The rows of a group lie close to one hidden flat surface of 5 dimensions, which passes through zero. Surfaces can cross.
Some rows, each with its group after it:
[-2  2  0  0 -4  1  0  0 -2 -3 -1  0 -6]  H
[-10   2   1  -2  -3  10   0   3   7  -3  -1  -5  -7]  X
[  0  -3  -3  -4   3   1  -4   0   0  -4  -4   1 -10]  H
[-11  -9   6  -8  -7  -4  -7  -9  -1   6  -2 -23   0]  H
[ 1  1 -1  4 -6 -1 -1  5 -8 -2 -1  2  6]  W
[  0   0  13   1  13  -1  -5  -7 -19  -5  -2   1 -11]  G
[-12  -2  11  -4 -10  -8  -3  -4 -23   1  -4  -7  -1]  H
[  8  -5  -6   6  26  -4  -4  -2  20  11   6   1 -10]  X
[  3  -1  -9   3   2  19  -3  24   5 -18  -6  -2  -8]  G
[ -8  -8  12 -10  15   0   2 -11   7  10   0 -10  10]  H
[ 2 -6 -4 -2  0 -9 -5  2 -2  4 -2 -6 -8]  W
[  5  -7  -3   2   4  -8  -5   3 -11   1  -3   6   6]  G
[ -5  13   4   7  -9  13   4   5  -1 -11   2  -1 -11]  G
[-4 -4  0 -5 10  5  2  0  8  2 -1  8  4]  W
[ 0 -5  4 -4 18  5 -4 -4  3 -2 -2 -1 -6]  G
[ 12   1  -3  -7  18  -8   3 -17   5   2  -1  20 -15]  W
[ 1 13  4  1 -2  3  9 -9 -1 -2  3 14 -4]  W
[  6   0   5  -2  13  13   0  -9  16  -5   5 -10   6]  W
[  8  -7 -10   2  -3  -2  -6  19  -9  -8  -7   2   4]  G
[  4  -1   6  -7   0  -5   5 -10  -5   1   0   2  10]  X
[ -4  -5 -14  15   0  -4  -7  36   4   7  -2  -7 -13]  X
[-1  0  1  0 -1 -5  5  6  2  5  0 -5  0]  X
[ -2   2   0   6 -14 -19   9  28  -8  12   0 -13   2]  X
[-11   2  11  -5  -4  -1   1  -6 -11   1  -2  -4  -5]  H

New rows, each followed by its group:
[-12   4  11  -9 -12  -3  14   7   5   7   0 -18   2]  X
[ -8  12   8   5   0   8   4 -11   5   1   7   2  -5]  G
[  7 -14   6  -8  16 -16  -8  -7 -21   4  -6   1  -1]  G
[ -8  11   8   0  -5   4   8 -14  10   5   6  -3  -5]  G
[  3 -11  -2  -2  10   4  -6   4   8   0  -1 -13   8]  W
[ -1 -11 -10 -12   9 -21  -3  -2  -2  13  -8  14 -20]  W
[ 2 -2 -3 -5 -6 -3  2  4  2 -1 -3 -7 -2]  G
[-2  4  3  0 -7 -1  4 -3  0  1  1 -3 -2]  G
[ 4 -2 -4  2  9  5 -7 -7  3 -4  1  8 -2]  X
[ 0  2  0 -1 -4  7  1  8  2 -9 -3 -6 -8]  G
[ 0 -5 -2  4 -2  5 -3 14 -8 -4 -3  3 18]  W
[  3  -3 -13   5  -4   4  -2  13   9  -2  -1   6  10]  G
[ -1   4  -4   0 -11   3  -3  -2   4  -4   1  -6 -12]  H
[-2  5 -6  5 -7 11  2  8 12 -5  2  2  2]  G
[ -1   6  -7   7  -4  16   0  14   9 -11   0   2  -2]  G
[ -1   4  -3  -1 -13   0   5   3   9   0   1  -5   1]  G
[ -7  14  -6  10 -15  15   6   5  17  -2   7   4   4]  G
[ 11 -18  -3  -7  18  -7 -11  13 -18  -7 -12  -1  -2]  G
[ -9  10   2   0 -21   4   0 -10   5  -1   3 -17 -16]  H
[-12  25   6   8 -17  26  11   2  16 -12   7  -5 -15]  G
[-4  3 -6  4 -8  2  4 -2 14  6  5  4 11]  G
[ 9 -7 -6  1 12 -2 -7 -4 -1 -1  0  9  3]  X
[ 2 -3  3 -6 -1 -8  0 -3 -6  2 -2 -5 -3]  G
[ -6   7   6  -3  -2   3   6 -11  11   4   4  -6  -6]  G
[ 0 -2  1  1  5 -4 -2 -7 -1  5  1  4  4]  G
[ -7  -8  -4  -2 -29 -11 -15  -2 -17   0  -3 -27  -2]  H
[ 12 -13 -13  -7  -3  -6  -5  25  -8 -10 -13  -8   1]  G
[-13  -6  19  -4  -7 -11   0  -8 -20  12   0 -17  21]  H
[  0  -6   5  -6  19  15   0  -7  23   0   2 -12   5]  W
[  2   0  -3  -5  -6   5   2  11   4  -8  -5 -11  -9]  G
[  6 -10  -1  -5   5 -12  -4   1  -9   3  -4  -1   5]  G
[ -4   1  -4  -2  -9   3  -3  -5   8  -1   1 -12 -12]  H
[  8 -11  -5  -7   4  -3  -4  15  -8  -9 -10  -8  -5]  G
[ 0  1  3  1  2  0 -1  0 -7 -3 -1  1 -3]  G
[ -2   5   4  -3  -2   7   2 -12   0  -5   1   3   0]  X
[-1  3  8 -2 15  5  7 -3  4  2  1 10  2]  H
[ -1   5   7   0   4  10   0   3  -6 -12  -3  -5 -15]  G
[-7 10  2 10  5 15  1 -6 10  1  8 11  2]  G
